The rows come from 4 hidden closed curves, with some noise, and rows from the same curve form a group. Each curve winds through 8 dimensions. The rows are also pushed far along 4 directions, which tell nothing about the answers.
In the rows, zero is written as 128.
Known rows, each followed by its group:
[155  79 108 105 192 185 153 113 167 138 110 144 107 148 189 124  75 134
 133]
(0)
[ 95 148  81 148  79  95 121 157 104 118 115 194 171 123  79  90 120  92
  74]
(1)
[107  94  36 169 140 142 140  98 180 100 116 160 133 160 118  92 103 117
 112]
(3)
[ 73 159 101 135 143 146 158 134  78  96 141 222 162 161 134 121  88 119
  98]
(2)
[206 131 135 131 165 155 129 142 125 137 104 143 119 142 170 147 129 132
 133]
(1)
[ 97 135 107 148 105  89 110 146 127 112 156 123 132 148  69  97 125 130
 121]
(3)
[ 90 123 173 109 147 147 122 109  99 139 159 124 110 164 141 139  81 158
 105]
(1)
[ 55 137 129 131  74  39 130 133 127 130 165  93 118 137  29 117 133 142
 130]
(1)
[ 66 134 101 119 103 131 108 137 108 119 144 153 173 121  85 124 112 149
  75]
(2)
[156 132 159 113 168 149 163 123 132 118 119 123 119 122 158 155 129 109
 142]
(2)
[ 84 179 117 134 103  90 125 146  72 111 153 154 151 105  83 115 118 177
 115]
(3)
[ 80 100 109 159 123 100 154 101 187 112 145  92 108 143  79 119 153 108
 156]
(1)
[ 45 118  94 148 116 107 150  87 137  91 150 124 128 141  96  97  90 132
 112]
(0)
[202 150 178 125 119 126 112 162 106 142 129  69 120 116 156 153 167 128
 152]
(3)
[146 105  45 134 119 193 109 132 160 117  95 151 174 125 153 108 152  97
 113]
(2)
[142 139 139 126  93 106 117 154 128 149 130  74 127 101 114 134 170 138
 158]
(1)
[133 141 123 128 107  96 136 112 134 121 118 101 129 136 104 145 161 103
 123]
(2)
[127 123 145 134 172 160 177 113 129 108 122 162 132 115 167 167 116 121
 130]
(0)
[138 108 116 153 113 136 121 123 164 116 122 114 130 123 145 109 161  87
 161]
(0)
[116 110 125 126 126 147 115 115 133 140 129 122 112 140 159  97 104 129
 139]
(2)
[ 58 103 187 139 133 120 121  95 129 134 189  81  90 176 111 132  97 148
 124]
(1)
[ 84 116  46 171 118 176 156 109 150 100 122 166 158 166 132 110 162  79
 141]
(3)
[181 148  52 166  82 148  85 162 126 135  94 139 163 101 140  91 182 132
 139]
(3)
[105 107 127 129 118 121 117 133 152 132 152  96 120 140 112 115 139 131
 155]
(0)
[207 101  85 118 181 239 153 133 156 116  80 169 152 130 237 135 123  85
 135]
(2)
[160 167 115 141  65  92  78 147 113 125 132  70 138 124 106  97 194 116
 166]
(3)
[ 70  82 102 156 181 162 184 109 158 113 134 200 115 142 147 119  62 135
 119]
(0)
[109 153 145 109 136 109 144 155  86 120 150 157 129 120 137 119  90 160
 138]
(1)
[166 148 125 124 134 168 135 189  88 136 117 175 160 112 168 135 122 134
 116]
(1)
[ 56 159 157 135 134  89 131 121  90 116 177 146 117 149  60 131 108 167
 110]
(0)
[157 106 166 110 110 118 119  77 156 140 107  48  99 123 167 150 145 102
 145]
(0)
[121 135 181 100 111 115  97 131 102 122 165  76 132 146 131 154 116 146
 119]
(2)
[157  87 160 120 184 174 150 105 165 152 117 118  86 149 164 143 120 109
 140]
(2)
[185 140  92 120 116 136  88 109 128 135  92 123 130 141 153 121 149 114
 126]
(1)
[179 100 106 124 135 184 132 114 175 119 112  77 129 170 195 127 162  64
 167]
(1)
[186 148 198  90 128  78 116 127 102 125 113 102 118  97 163 160 108 140
 122]
(3)
[ 48 125  88 161 136 147 171 119 136 100 144 183 153 143  94 120 126 106
 116]
(2)
[100 171 221  99 125  79 117 126  57 116 165 113 130 121 106 160  86 162
  75]
(1)
[145 108 142 142  62 105  89 101 163 116 119  41 129 122 150 117 178  75
 160]
(3)
[101  95 175 155 163 130 163 116 148 102 169 110 103 150 163 147  84 152
 163]
(3)
[ 32 105 137 168 105  90 145 111 150  99 175 108 121 148  78  99 119 112
 136]
(0)
[160 110 159  97 181 180 159 117 136 117 137 110 111 177 209 145  90 103
 149]
(1)
[127 146 125 125  57  90  87 120 121 141 124  71 136 126 107 128 184 125
 146]
(0)
[ 81  85 103 171 129 117 151 113 191 114 169  92 108 202  82 122 141 104
 153]
(2)
[108 110 163 136 133  96 122  76 161 136 136  76  82 128  93 139 140 135
 137]
(0)
[101 124  49 125  96 145 113 143 140 127 124 141 166 122 104 101 154 132
 131]
(0)
[173 126 114 155  89  92 130 114 176 120 103  54 127 113 102 152 211  83
 157]
(0)
[116 126  45 188 121 152 148 142 142  93 126 173 158 147 140 100 139 125
 153]
(3)
[108  93  81 186 133 137 168 103 188 105 125 138 122 152 120 127 152  95
 156]
(0)
[116 139 186 134 142 142 131 141 102 126 152 135 127 116 140 144 136 135
 141]
(2)
[160 128 122 139  98  99 103 133 139 109 122 107 138 134 140 113 146  96
 140]
(3)
[175 105 138 124 134 160 139 122 163 121 113  79 128 130 172 141 158  84
 148]
(2)
[ 69 115 168  93 174 133 155 106 106 135 162 147  98 153 130 128  47 161
 103]
(2)
[158 105 132 124 187 165 148 107 166 118 130 107 101 151 151 138 122 126
 146]
(3)
[ 81 154 195 107 126  95  99 136  78 137 175 125 123 137  81 141 104 169
  90]
(1)
[113 165 115 165  88  87 119 170 102 104 150 132 152 117  98 114 147 147
 151]
(3)

New rows, each followed by its group:
[105 120 153 148 119 102 134 130 126  96 156 114 129 137 146 130 101 127
 148]
(3)
[ 76  98 186 108 160 125 144  70 144 124 168  79  88 183 110 162  89 132
 102]
(1)
[ 91 117 121 147  96  73 127 101 150 103 132 114 130 131  97 128 122 115
 122]
(3)
[118 157  78 140 138 119 140 125  97  99 119 189 146 131 117 103  84 143
  96]
(0)
[ 67 165 144 133 136  96 152 124  87 100 160 153 137 119  83 144 105 170
 115]
(0)
[119 126 124 140 143 167 112 144 114 132 126 191 141 113 140  98 115 119
 109]
(1)
[134 130  98 160 148 146 158 144 132 111 113 193 146 124 145 134 125 120
 132]
(0)
[110  94 136 154 151 159 139 124 152 117 137 149 130 112 158 139 118 137
 145]
(3)
[ 59  97  80 150  94 115 122 112 155 132 135 139 136 123  89  96 119 143
 124]
(0)
[188 109 153  76 155 163 112 101 152 138 106  69 120 131 176 166 130 120
 120]
(2)
[114 169 117 141  84 112  99 150  78 109 114 178 177  86 109 103 125 121
  73]
(1)
[ 84 118  34 150 138 155 156  95 152  91 110 177 149 128 124  92  99 123
 108]
(0)
[140 147 110 132 121 116 148 147 117 113 119 145 148 132 115 133 139 109
 122]
(2)
[185 153  88 132 104 139  64 150 118 132 111 131 153 121 144 126 178 154
 153]
(2)
[ 96 160 127 145 103 127 132 160  75 106 125 208 181  84 129 120 118 124
  97]
(0)
[ 66 139 164  93 117 101 133 140  94 135 175 106 130 129 100 140  91 182
 126]
(0)
[ 64 127 131 124 142 154 131 130  92 134 148 195 131 147 136  97  70 140
  97]
(2)
[186 131 196 125 156 143 119 126 112 130 114 123 107 101 188 127 106 113
 125]
(1)
[ 76 150  43 195  93 127 138 167 114  90 143 198 177 128  98  94 136 143
 134]
(3)
[ 78 163 206  98 146 106 143 140  59 131 166 166 129 125 114 161  89 163
 103]
(3)
[101  82  62 171 137 144 143 121 180 110 118 168 133 144 125  85 116  98
 128]
(0)
[ 86 147 208 112 176 125 163 119  83 114 175 149 107 156 137 158  80 146
 132]
(2)
[192 159 179 126 109 123  69 170 106 152 135  97 134 102 139 151 193 141
 161]
(2)
[121  93 125 158  71  93 121  93 191 103 116  45 133 107 122 137 178  79
 148]
(3)
[ 97 127 111 115  97 124 138 151 111 136 125 157 151 132 120 102 106  99
  96]
(1)
[198 157  69  95 140 155 124 161 107 129  86 166 167 107 149 135 137 143
 114]
(0)
[206 191 181  82 154 134 122 170  59 140 103 166 148  74 163 161 138 139
 119]
(2)
[106 131 170 110 120 140 121 119 110 122 145  98 137 128 137 145 120 121
 104]
(1)
[163 152 128 128  84 105  82 145 104 119 124 103 139 122 146 100 147 118
 145]
(3)
[103 148 156 105 167 134 124 130  86 129 146 178 126 125 113 126  87 159
  95]
(0)
[135 136  84 116 110 130 116 147 115 141 110 153 143 125 131 119 118 158
 122]
(0)
[162 134 104 130 150 161 146 130 115 120 108 175 131 167 178 127 107 107
 131]
(2)
[178 161 170 101  86  90  77 146 105 163 119  77 119  90 130 149 182 159
 163]
(0)
[111 173 135  97 145 147 145 167  55 130 133 215 172 121 119 162  94 158
  73]
(0)
[174 130 187  93 114 116 109 101 128 146 106  62 107 104 167 160 147 112
 133]
(0)
[103 151 188 138 143  96 112 133  85 130 164 143 110 144  97 137  93 170
 100]
(1)
[151 169 187 106 127 133  96 165  67 148 134 165 135 104 139 134 137 134
 118]
(2)
[172 101  38 108 156 208 110  97 165 119  83 154 147 156 191 105 127  97
 127]
(2)
[199 156 173 101 152 105 115 152 100 124 133 109 116 126 154 137 112 147
 142]
(3)
[160  88 135 128  99  99 112  70 194 151 108  15  80 155 127 145 175  98
 158]
(0)
[ 65 118 141 160 107  87 101  95 149 107 176  84 110 175  61 115 143 119
 127]
(1)
[175 158 195 118 144 102 139 161  91 126 133 134 122 111 155 162 118 137
 137]
(0)
[138 135 179  85 172 114 130 138  99 145 147 137 106 135 111 141  71 163
  92]
(0)
[142 187  48 128  82 133  94 159  74 112 101 182 189 101 132  95 147 139
 118]
(0)
[ 56 121 102 137 179 164 149 100 118 114 143 211 129 150 112 111  72 150
  89]
(0)
[167 155 213  90 151 140 103 149  70 154 132 144 115 117 165 146 118 136
 119]
(2)
[ 92 139 145 112 157 170 120 129  78 134 152 185 133 153 155 129  67 168
  92]
(1)
[101 148  85 118  96 106 113 170  97 137 139 160 161 120  89 107 115 169
 113]
(0)
[174 156  74 134 151 166 123 136 102 103 102 192 153 139 178  98 121 112
 128]
(0)
[ 99 155 168  91 123 111 127 152  66 154 148 144 127 125 124 136  81 184
 106]
(1)
[108 106 106 118 146 152 128  95 146 136 123 138 111 153 135 103 108 115
 122]
(2)
[ 88 122 100 132 183 185 168 139 112 116 133 215 141 117 158 117  63 170
 116]
(2)
[209 144  66 102 149 189 102 157 117 123  93 176 172 138 180 129 137 129
 124]
(2)
[151 186  85 121 163 139 148 156  66 108 105 229 167 102 132 129  83 170
  86]
(0)
[122 144 235 111 143 100 158 129  93 117 147 113 116  99 147 175 104 135
 126]
(0)
[146 122 151 134  96 128 124 138 148 133 128  61 132  97 127 139 182 108
 154]
(1)
[106 121  65 135  75 127 105 118 154 128 124  91 142 135 116 103 168 125
 156]
(0)
[115 142 132 139 126 152  91 144  85 135 142 172 141 129 141 104 113 150
 109]
(1)
[177 139 105 122 148 176 129 123 111 111  83 177 150 110 210 114 113  98
 119]
(0)
[124 178 137 117 143 136 144 167  69 119 126 210 168  92 128 138 120 139
 101]
(2)
[241 184 159  94 136 100  98 146  77 125  86 125 126  92 172 127 118 137
 120]
(0)
[100 117 158 142 138 111 108  88 143 112 166  88 105 180 101 132 123 123
 130]
(1)
[ 56  94 111 183 141 123 136  91 176  99 159 133 110 167  87  95 124  98
 134]
(1)
[205 151 119 115 110 118 112 158 106 136  79 162 149 108 148 116 133  88
  96]
(1)
[111 159 182 107 140  70 132 139  78 111 160 138 118 119 108 134  56 187
  99]
(3)
[ 59 150 187 107 133 103 136 160  75 130 180 156 130 108  96 120  82 168
 118]
(1)
[187 120 113 126 184 199 154 113 141  99 103 149 143 148 202 153 121 100
 124]
(1)
[153 106 127 121  90  91 124 100 173 131 119  38  97 159 138 115 154  80
 167]
(1)
[163 112  68 151 111 150 129 122 180 111 100 101 142 120 143 107 186  78
 161]
(2)
